The first 8 rows are patterns. Each new row is the sum of 2 different patterns, raised or lowered, with some noise. Before adding, each is slid sideways (what falls off one end comes back at the other), maybe read backwards, and multiplied by a number that may be negative. Names go in the order of the patterns.
(in the rows, 128 means zero)
Some rows, each with the names of its patterns after it:
| 140 | 118 | 115 | 148 | 128 | 152 |  94 | 110 | 121 | 151 | 120 | 108 | 128 | 133 | 122 | 142 | 119 | 119 | 138 | 124 | 115 | 133 | 130 | 106 | 129 | 127 | 127 | 119 | 125 | 135 | 104 | 129 |  94 | 113 | 127 | 122 | 119 | : (2)
| 143 | 130 | 105 | 111 | 122 | 143 | 137 | 124 | 136 | 148 | 140 | 122 | 112 | 114 | 103 | 125 | 112 | 138 | 122 | 138 | 136 | 137 | 133 | 128 | 115 | 118 | 114 | 125 | 114 | 123 | 124 | 136 | 127 | 132 | 142 | 145 | 137 | : (4)
| 129 | 148 | 118 | 144 | 119 | 136 | 126 | 141 | 112 | 136 | 140 | 134 | 137 | 123 |  97 | 117 | 120 | 124 | 146 | 120 | 140 | 137 | 110 | 116 | 106 | 123 | 120 | 145 | 129 | 165 | 118 | 155 | 144 | 142 | 131 | 124 | 175 | : (5)
| 131 | 126 |  92 | 140 | 126 | 116 | 139 | 134 | 122 | 156 | 139 | 143 | 152 | 151 | 143 | 151 | 116 | 150 | 114 | 109 | 126 | 166 | 133 | 122 | 118 | 122 | 125 | 128 | 142 | 154 | 151 | 127 | 121 | 117 | 113 | 109 | 110 | : (7)
| 135 | 147 | 134 | 125 | 125 | 100 | 107 | 117 | 131 | 144 | 138 | 135 | 136 | 134 | 144 | 109 | 167 | 114 | 103 | 130 | 152 | 142 | 123 | 149 | 154 | 116 | 111 | 127 | 146 | 132 | 125 | 113 | 132 | 109 | 115 | 153 | 124 | : (3)
| 129 | 123 | 122 | 142 | 119 | 133 | 107 | 130 | 123 | 149 | 162 |  97 | 126 | 118 | 150 | 110 | 133 | 113 | 143 | 139 | 126 | 124 | 146 | 140 | 125 | 115 | 131 | 136 | 127 | 146 | 123 | 119 | 143 | 153 | 134 | 129 | 149 | : (1)
| 129 | 149 | 133 | 172 | 162 | 133 | 115 | 125 | 105 | 114 | 134 | 130 | 134 | 120 | 127 | 111 |  99 | 139 |  94 | 118 | 128 | 153 | 115 | 142 | 128 | 122 | 120 | 123 | 132 | 124 | 118 | 120 | 129 | 100 | 104 | 126 | 109 | : (0)
| 117 | 128 | 115 | 138 | 147 | 153 |  91 | 103 | 139 | 115 | 136 | 154 | 146 | 144 | 112 | 149 | 140 | 134 | 122 | 122 | 129 | 124 | 136 | 128 | 124 | 131 | 136 | 115 | 148 | 121 | 136 | 135 | 112 | 121 | 132 | 119 | 110 | : (6)

New rows, each followed by the names of its patterns:
| 109 | 124 |  92 | 134 | 103 |  98 |  92 | 105 | 125 | 104 | 123 | 132 |  99 |  82 |  91 | 121 | 101 | 121 | 140 | 123 | 141 | 142 | 128 | 100 | 107 | 102 |  92 | 126 | 110 | 117 | 111 | 113 |  98 |  97 | 120 |  94 | 111 | : (0) (6)
| 143 | 164 | 134 | 166 | 124 | 139 | 140 | 128 | 119 | 130 | 158 | 127 | 143 | 126 | 139 | 121 | 132 | 130 | 146 | 114 | 150 | 139 | 130 | 120 | 133 |  97 | 116 | 125 | 125 | 145 | 127 | 142 | 129 | 108 | 122 | 110 | 131 | : (5) (0)
| 140 | 140 | 125 | 143 | 134 | 138 | 137 | 161 | 167 | 153 | 165 | 157 | 130 | 106 | 106 | 175 | 109 | 164 | 141 | 157 | 155 | 158 | 161 | 144 | 120 | 112 | 101 | 135 | 126 | 143 | 156 | 154 | 136 | 168 | 141 | 137 | 152 | : (4) (3)
| 132 | 137 | 145 | 139 | 140 | 140 | 142 | 145 | 142 | 149 | 173 | 133 | 158 | 142 | 107 | 127 | 104 | 103 | 119 | 139 | 140 | 147 | 155 | 146 | 155 | 105 | 125 | 146 | 142 | 166 | 148 | 177 | 157 | 125 | 132 | 156 | 130 | : (0) (6)
| 178 | 212 | 149 | 160 | 156 | 174 | 176 | 155 | 187 | 154 | 173 | 161 | 153 | 140 | 160 | 149 | 158 | 164 | 160 | 172 | 158 | 151 | 138 | 126 | 159 | 176 | 161 | 166 | 171 | 151 | 160 | 158 | 152 | 161 | 166 | 146 | 157 | : (5) (1)
| 180 | 129 | 162 | 202 | 119 | 164 | 169 | 195 | 154 | 154 | 161 | 184 | 176 | 153 | 152 | 179 | 170 | 163 | 148 | 160 | 171 | 164 | 168 | 170 | 146 | 179 | 191 | 154 | 156 | 185 | 155 | 143 | 146 | 173 | 142 | 172 | 153 | : (1) (6)
| 130 |  86 |  93 | 105 |  71 |  97 | 108 |  55 |  94 | 104 |  73 |  74 |  98 |  82 |  87 |  92 | 117 | 115 |  98 | 111 |  88 | 115 |  97 |  88 | 101 | 129 |  80 |  85 |  90 |  94 |  82 |  90 | 132 | 125 | 116 |  85 | 108 | : (2) (7)
| 156 | 169 | 152 | 144 | 150 | 162 | 143 | 133 | 167 | 173 | 157 | 140 | 163 | 148 | 173 | 150 | 168 | 178 | 142 | 158 | 158 | 154 | 160 | 160 | 168 | 174 | 162 | 151 | 177 | 160 | 143 | 161 | 148 | 138 | 134 | 163 | 137 | : (3) (6)
| 121 | 117 | 131 | 168 | 124 | 129 | 140 | 175 |  96 | 134 | 158 | 144 | 162 | 170 | 160 | 172 | 117 | 158 | 155 | 133 | 129 | 141 | 108 | 132 | 145 | 122 | 116 | 127 | 134 | 120 | 153 | 150 | 164 | 154 | 122 | 128 | 135 | : (7) (6)
|  77 |  99 | 119 | 110 | 104 | 112 | 102 | 118 | 117 | 112 | 106 | 111 | 104 |  92 |  98 | 106 | 114 | 113 | 120 | 102 | 114 | 108 | 111 | 112 | 100 | 118 | 109 | 113 | 103 | 107 |  96 | 121 | 105 | 105 | 110 | 130 | 128 | : (3) (1)
|  95 | 135 | 132 | 117 | 115 | 128 | 114 | 122 | 108 | 114 | 117 | 115 | 104 | 113 | 105 | 113 | 115 | 105 | 120 | 120 | 124 | 145 | 128 | 107 | 109 | 116 |  96 | 111 | 124 | 123 | 114 | 119 | 115 | 120 | 103 | 126 |  91 | : (1) (0)
| 166 | 140 | 152 | 106 | 117 | 128 | 105 | 114 | 128 | 108 |  84 | 133 | 111 | 127 | 138 | 108 | 131 | 127 | 124 | 107 | 134 | 128 | 115 | 118 | 130 | 123 | 128 | 153 | 109 | 143 | 139 | 128 | 125 | 137 | 129 |  91 |  69 | : (2) (6)
| 124 | 141 | 122 | 143 | 123 | 129 | 114 | 110 | 145 | 136 | 140 | 125 | 139 | 134 | 138 | 123 | 120 | 130 | 129 | 113 | 115 | 126 | 127 | 126 | 136 | 138 | 122 | 125 | 129 | 125 | 113 | 116 | 123 | 121 | 137 | 138 | 144 | : (4) (1)
| 165 | 152 | 154 | 143 | 148 | 131 | 140 | 140 | 145 | 119 | 125 | 136 | 136 | 136 | 150 | 162 | 157 | 119 | 161 | 122 | 137 | 118 | 128 | 126 | 130 | 151 | 164 | 159 | 153 | 152 | 157 | 135 | 120 | 121 | 146 | 144 | 157 | : (4) (3)
| 132 | 165 | 162 | 141 | 160 | 151 | 151 | 164 | 174 | 145 | 178 | 132 | 157 | 152 | 147 | 162 | 154 | 165 | 155 | 159 | 168 | 154 | 152 | 151 | 145 | 124 | 180 | 163 | 143 | 175 | 152 | 116 | 143 | 153 | 187 | 118 | 142 | : (2) (6)
| 118 | 137 | 146 | 118 | 118 | 131 | 124 | 147 | 144 | 128 | 140 | 145 | 137 | 121 | 168 | 126 | 122 | 134 | 151 | 142 | 125 | 161 | 144 | 152 | 135 | 133 | 146 | 141 | 122 | 132 | 145 | 107 | 126 | 127 | 157 | 150 | 148 | : (2) (3)
| 183 | 175 | 182 | 197 | 172 | 163 | 158 | 125 | 151 | 140 | 128 | 179 | 162 | 161 | 130 | 129 | 156 | 112 | 139 | 158 | 172 | 131 | 173 | 160 | 145 | 163 | 140 | 165 | 154 | 142 | 148 | 162 | 127 | 134 | 149 | 134 | 160 | : (0) (6)
| 122 | 120 | 112 |  95 |  88 | 115 |  97 | 136 | 106 | 134 | 157 | 139 | 105 | 118 | 133 | 110 | 102 | 135 | 140 | 127 | 110 | 112 | 133 | 118 | 120 | 144 | 155 |  97 | 144 | 130 | 109 | 123 | 121 | 124 | 139 | 147 | 146 | : (3) (0)
| 137 | 159 | 122 | 107 | 122 | 149 | 116 | 160 | 147 | 144 | 146 | 148 | 136 | 158 | 122 | 126 | 135 | 120 | 132 | 135 |  90 | 129 | 136 | 101 | 110 | 103 | 125 | 115 | 124 | 134 | 167 | 150 | 123 | 124 | 110 | 119 | 115 | : (7) (1)
| 121 | 113 | 107 | 111 | 137 | 126 |  92 | 134 | 131 |  96 | 118 | 135 | 109 | 155 | 160 | 149 | 192 | 182 | 150 | 139 | 118 | 130 | 107 | 121 | 132 | 168 | 128 | 125 | 108 | 100 | 138 | 100 | 133 | 154 | 173 | 119 | 138 | : (7) (0)
| 106 | 101 | 101 | 111 | 129 | 114 | 133 | 102 | 112 | 111 |  89 |  99 | 115 | 125 |  92 |  87 | 100 | 111 | 107 | 138 | 138 |  92 | 102 | 127 | 104 | 132 | 125 | 127 | 129 |  87 | 124 | 126 |  91 | 102 | 105 |  98 |  93 | : (7) (6)
| 117 | 144 | 116 | 138 | 129 | 149 | 157 | 138 | 146 | 118 |  81 | 138 |  99 | 124 | 156 | 154 | 139 | 160 | 121 | 122 | 109 | 129 | 135 | 152 | 131 | 168 | 130 | 140 | 132 | 150 | 124 | 135 | 205 | 145 | 200 | 160 | 160 | : (5) (0)
| 151 | 159 | 124 | 150 | 146 | 148 | 128 | 160 | 135 | 148 | 145 | 185 | 139 | 140 | 154 | 161 | 153 | 134 | 156 | 136 | 158 | 132 | 134 | 132 | 126 | 119 | 162 | 154 | 150 | 139 | 129 | 133 | 147 | 110 | 127 | 151 | 152 | : (2) (5)
| 129 | 127 |  95 |  98 | 155 | 125 | 155 | 123 | 112 | 117 | 111 | 119 | 120 | 116 | 100 | 107 | 125 | 134 | 129 | 149 | 136 | 132 | 138 | 107 | 100 | 116 | 101 | 125 | 114 | 150 | 124 | 136 | 127 | 155 | 143 | 106 | 112 | : (4) (3)
| 128 | 107 | 149 | 124 | 119 | 139 | 131 | 129 | 179 | 143 | 138 | 150 | 138 | 150 | 136 | 134 | 146 | 125 | 128 | 127 | 140 | 127 | 139 | 119 | 145 | 115 |  98 | 128 | 146 | 147 |  91 | 142 | 107 | 130 | 109 | 123 | 120 | : (5) (7)
| 102 | 106 | 125 | 140 | 144 | 131 | 129 | 115 | 120 | 120 | 120 |  87 | 114 | 113 | 128 | 116 | 114 | 119 | 120 | 116 | 129 | 126 | 109 | 143 | 120 | 109 | 103 | 129 |  93 | 112 | 120 | 117 | 121 | 121 | 129 | 101 | 109 | : (2) (0)
| 102 | 113 | 108 | 114 | 119 | 113 | 112 | 119 | 112 | 107 | 114 | 106 | 104 | 119 | 129 | 106 | 131 | 109 | 121 | 102 | 139 | 121 | 122 | 104 | 108 | 131 |  98 | 118 | 113 | 138 | 117 |  85 | 113 |  97 |  99 | 112 | 115 | : (5) (3)
| 106 | 126 | 131 | 118 | 125 | 127 | 131 | 150 | 135 | 131 | 123 | 143 | 132 | 118 | 112 | 135 | 119 | 148 | 106 | 150 | 134 | 174 | 115 | 127 | 139 | 119 | 131 | 121 | 140 | 113 | 124 | 139 | 142 | 132 | 128 | 114 | 104 | : (4) (1)
| 162 | 155 | 180 | 140 | 151 | 167 | 164 | 170 | 162 | 158 | 150 | 152 | 156 | 151 | 143 | 165 | 166 | 148 | 149 | 171 | 171 | 145 | 152 | 143 | 159 | 176 | 167 | 160 | 155 | 165 | 161 | 158 | 148 | 167 | 151 | 170 | 139 | : (4) (1)
| 112 |  88 | 105 | 110 |  93 | 112 | 112 |  97 | 104 | 124 |  93 | 119 |  98 | 115 | 110 |  86 | 115 | 105 | 120 | 100 |  95 | 107 |  99 | 102 | 124 | 131 |  61 |  84 |  94 | 118 | 122 | 127 | 100 | 121 | 105 | 118 | 108 | : (2) (6)
| 135 | 144 | 114 | 112 | 139 | 117 | 133 | 144 | 147 | 170 | 139 | 134 | 134 | 129 | 126 | 145 | 114 | 131 | 120 | 145 | 112 | 153 | 117 | 147 |  98 | 147 | 135 | 113 | 106 | 103 | 145 |  93 | 123 | 121 | 152 | 152 | 152 | : (4) (5)
| 121 | 117 | 107 |  80 |  79 | 116 |  78 | 114 | 130 | 101 |  90 | 122 |  87 |  84 | 113 | 112 | 128 | 124 | 127 | 106 |  88 |  89 | 130 | 134 | 133 | 122 | 117 | 100 | 102 |  86 | 166 | 102 | 143 | 133 | 128 | 125 | 140 | : (7) (3)
| 113 | 116 | 147 | 148 | 115 | 127 | 100 |  98 | 111 |  98 | 112 | 123 |  87 | 112 | 120 | 108 | 130 | 119 | 112 | 155 | 109 | 137 | 111 | 129 | 134 | 137 | 100 | 154 |  98 |  89 | 139 | 158 | 150 |  81 |  94 | 109 | 140 | : (2) (7)
| 141 | 117 | 110 |  94 | 132 | 114 | 158 |  91 | 105 | 132 |  96 | 102 | 116 |  77 |  72 | 102 |  71 | 100 |  98 |  86 | 120 |  94 | 123 | 107 | 114 |  87 |  96 | 113 | 127 | 108 | 107 | 124 |  95 |  96 |  95 |  95 | 110 | : (2) (7)
| 148 | 119 | 128 | 111 | 138 | 127 | 154 | 150 | 136 | 131 | 153 | 131 | 143 | 149 | 132 | 139 | 130 | 159 | 130 | 119 | 141 | 167 | 169 | 137 | 155 | 147 | 139 |  94 | 134 | 153 | 113 | 142 | 141 | 147 | 113 | 145 | 139 | : (5) (3)
| 144 | 136 | 124 | 126 | 155 | 103 | 132 | 116 | 133 | 123 | 143 | 138 | 138 | 126 | 120 | 111 | 127 | 118 | 127 | 134 | 131 | 116 | 146 | 115 | 120 | 131 | 120 | 136 | 144 | 150 | 138 | 117 | 104 | 138 | 142 | 135 | 146 | : (4) (3)
| 132 |  93 |  77 | 150 | 151 | 140 | 123 | 133 | 117 | 108 | 122 | 126 | 115 | 103 | 130 | 124 | 114 | 136 | 113 | 135 | 134 | 126 | 131 | 129 | 128 | 117 | 118 | 105 | 122 | 127 | 141 | 118 | 151 | 146 | 146 | 138 | 122 | : (4) (6)
| 191 | 132 | 119 | 152 | 166 | 148 | 171 | 176 | 161 | 165 | 167 | 178 | 160 | 159 | 168 | 147 | 161 | 158 | 145 | 149 | 154 | 167 | 161 | 151 | 156 | 158 | 147 | 144 | 143 | 183 | 151 | 138 | 127 | 142 | 161 | 136 | 170 | : (7) (6)
| 159 |  97 | 115 | 111 | 129 | 117 | 139 | 132 | 131 | 104 | 127 | 132 | 125 | 133 | 107 |  99 | 126 | 125 | 105 | 127 | 111 | 121 | 131 | 118 | 124 | 136 | 121 | 107 |  92 | 137 | 108 | 102 | 107 | 109 | 127 | 118 | 158 | : (1) (6)
| 150 | 127 | 144 | 130 | 127 | 140 | 131 | 142 | 138 | 107 | 120 | 142 | 134 | 119 | 134 | 136 | 143 | 106 | 133 | 170 | 124 | 122 | 135 | 143 | 145 | 144 | 147 | 136 | 119 | 105 | 103 | 133 | 136 | 145 | 155 | 150 | 142 | : (7) (3)
| 127 | 121 | 133 | 102 | 130 | 128 | 123 | 103 |  95 | 142 | 128 | 134 | 103 | 128 | 124 | 122 | 119 | 122 | 101 | 124 | 121 | 102 | 115 | 130 | 119 | 109 | 133 | 114 | 119 | 126 | 126 | 115 | 107 | 134 | 119 | 133 | 121 | : (2) (1)
| 117 | 141 | 158 | 138 | 161 | 167 | 120 | 121 | 139 | 175 | 170 | 159 | 174 | 153 | 131 | 151 | 147 | 124 | 139 | 147 | 121 | 155 | 140 | 140 | 145 | 143 | 137 | 157 | 137 | 165 | 151 | 134 | 116 | 133 | 143 | 121 | 128 | : (0) (6)
| 122 | 139 | 126 | 113 | 110 | 131 | 110 | 107 | 164 | 137 | 125 | 151 | 122 |  96 | 111 |  57 |  71 | 106 | 133 | 134 | 146 | 136 | 118 | 121 | 126 | 110 | 151 | 122 | 125 | 111 | 167 | 139 | 114 | 112 | 150 |  96 | 105 | : (3) (0)
| 146 | 143 | 140 | 131 | 133 | 127 | 129 | 142 | 161 | 147 | 117 | 138 | 157 | 146 | 151 | 135 | 154 | 133 | 120 | 156 | 160 | 139 | 131 | 141 | 122 | 123 | 136 | 121 | 131 | 127 | 132 | 131 | 124 | 142 | 124 | 140 | 149 | : (7) (6)
| 141 | 143 | 139 | 108 | 118 | 110 | 120 | 131 | 149 | 147 | 136 | 146 | 155 | 120 | 112 | 141 | 118 | 123 | 156 | 148 | 161 | 128 | 120 | 163 | 160 | 114 | 154 | 166 | 116 | 106 |  95 | 202 | 128 | 153 | 115 | 146 | 156 | : (2) (3)
| 151 | 101 |  98 | 133 | 107 | 137 | 155 | 140 | 116 | 111 | 136 | 123 |  99 | 129 | 144 | 111 | 123 | 116 | 126 | 143 | 124 | 135 | 139 | 105 | 135 | 126 | 106 | 112 | 112 | 142 | 135 | 128 | 113 | 118 | 125 | 109 | 143 | : (3) (6)
|  89 | 116 | 116 | 154 |  81 |  89 | 129 | 131 | 156 | 113 | 117 | 100 | 115 | 115 | 116 | 100 | 113 | 117 |  99 | 116 | 131 | 135 | 109 | 130 | 112 | 113 | 125 | 116 | 102 | 106 | 116 | 133 | 112 | 124 | 144 | 127 | 142 | : (4) (1)
|  96 | 108 |  84 | 116 | 127 | 146 | 117 | 147 | 139 | 114 | 122 | 134 | 107 | 113 | 133 | 124 | 114 | 128 |  94 |  86 |  76 |  96 |  86 | 106 | 114 | 125 | 117 | 145 | 127 | 122 |  99 | 116 | 117 | 126 | 125 | 122 | 116 | : (7) (0)
| 159 | 176 | 180 | 140 | 165 | 150 | 145 | 147 | 160 | 161 | 152 | 162 | 148 | 149 | 171 | 155 | 154 | 166 | 148 | 142 | 155 | 138 | 148 | 170 | 160 | 147 | 168 | 172 | 180 | 124 | 147 | 133 | 159 | 158 | 134 | 169 | 139 | : (2) (3)
| 113 | 107 | 122 | 106 |  89 |  97 | 106 | 106 |  98 | 111 | 101 | 111 | 120 | 120 | 105 | 108 | 118 | 118 | 104 |  99 | 114 | 102 | 115 | 101 | 110 | 119 | 130 | 105 | 105 | 122 | 113 | 117 |  96 | 111 | 105 | 109 | 105 | : (4) (1)
|  99 |  78 | 116 |  91 | 106 |  94 |  93 | 103 |  81 | 100 | 107 | 106 | 111 | 118 | 108 |  92 | 102 |  89 |  88 |  83 |  62 |  65 |  95 |  95 | 102 | 101 | 104 |  64 |  95 |  88 |  93 |  87 |  92 | 122 |  66 | 119 |  93 | : (5) (0)
| 122 | 121 | 126 | 108 | 137 | 117 | 133 | 117 | 138 | 109 | 128 | 111 | 147 | 106 | 124 | 119 | 141 | 139 | 127 | 155 | 128 | 134 | 101 |  99 |  93 | 111 |  96 | 113 | 130 | 122 | 147 | 112 |  99 | 101 |  81 | 103 | 120 | : (4) (5)
| 115 | 113 |  98 | 109 | 108 | 109 | 115 |  92 | 107 | 119 | 104 | 112 | 107 | 121 | 118 | 122 | 114 | 158 |  98 | 132 | 129 | 115 | 111 | 113 | 127 | 106 | 116 |  91 | 109 |  98 | 103 | 118 | 108 | 111 | 129 | 121 |  94 | : (5) (7)
| 124 | 112 | 127 | 120 | 133 | 107 | 135 | 119 | 132 | 115 | 118 | 139 | 133 | 133 | 123 | 112 |  97 | 117 | 100 | 118 | 123 | 118 | 104 | 129 | 124 | 105 | 131 | 130 | 113 | 137 | 136 | 127 | 132 | 145 | 129 | 139 | 118 | : (2) (7)
| 143 | 135 | 161 | 158 | 122 | 166 | 148 | 160 | 170 | 167 | 153 | 172 | 162 | 178 | 160 | 155 | 156 | 140 | 147 | 172 | 168 | 167 | 166 | 153 | 169 | 148 | 132 | 172 | 177 | 182 | 150 | 172 | 135 | 151 | 121 | 153 | 133 | : (5) (7)
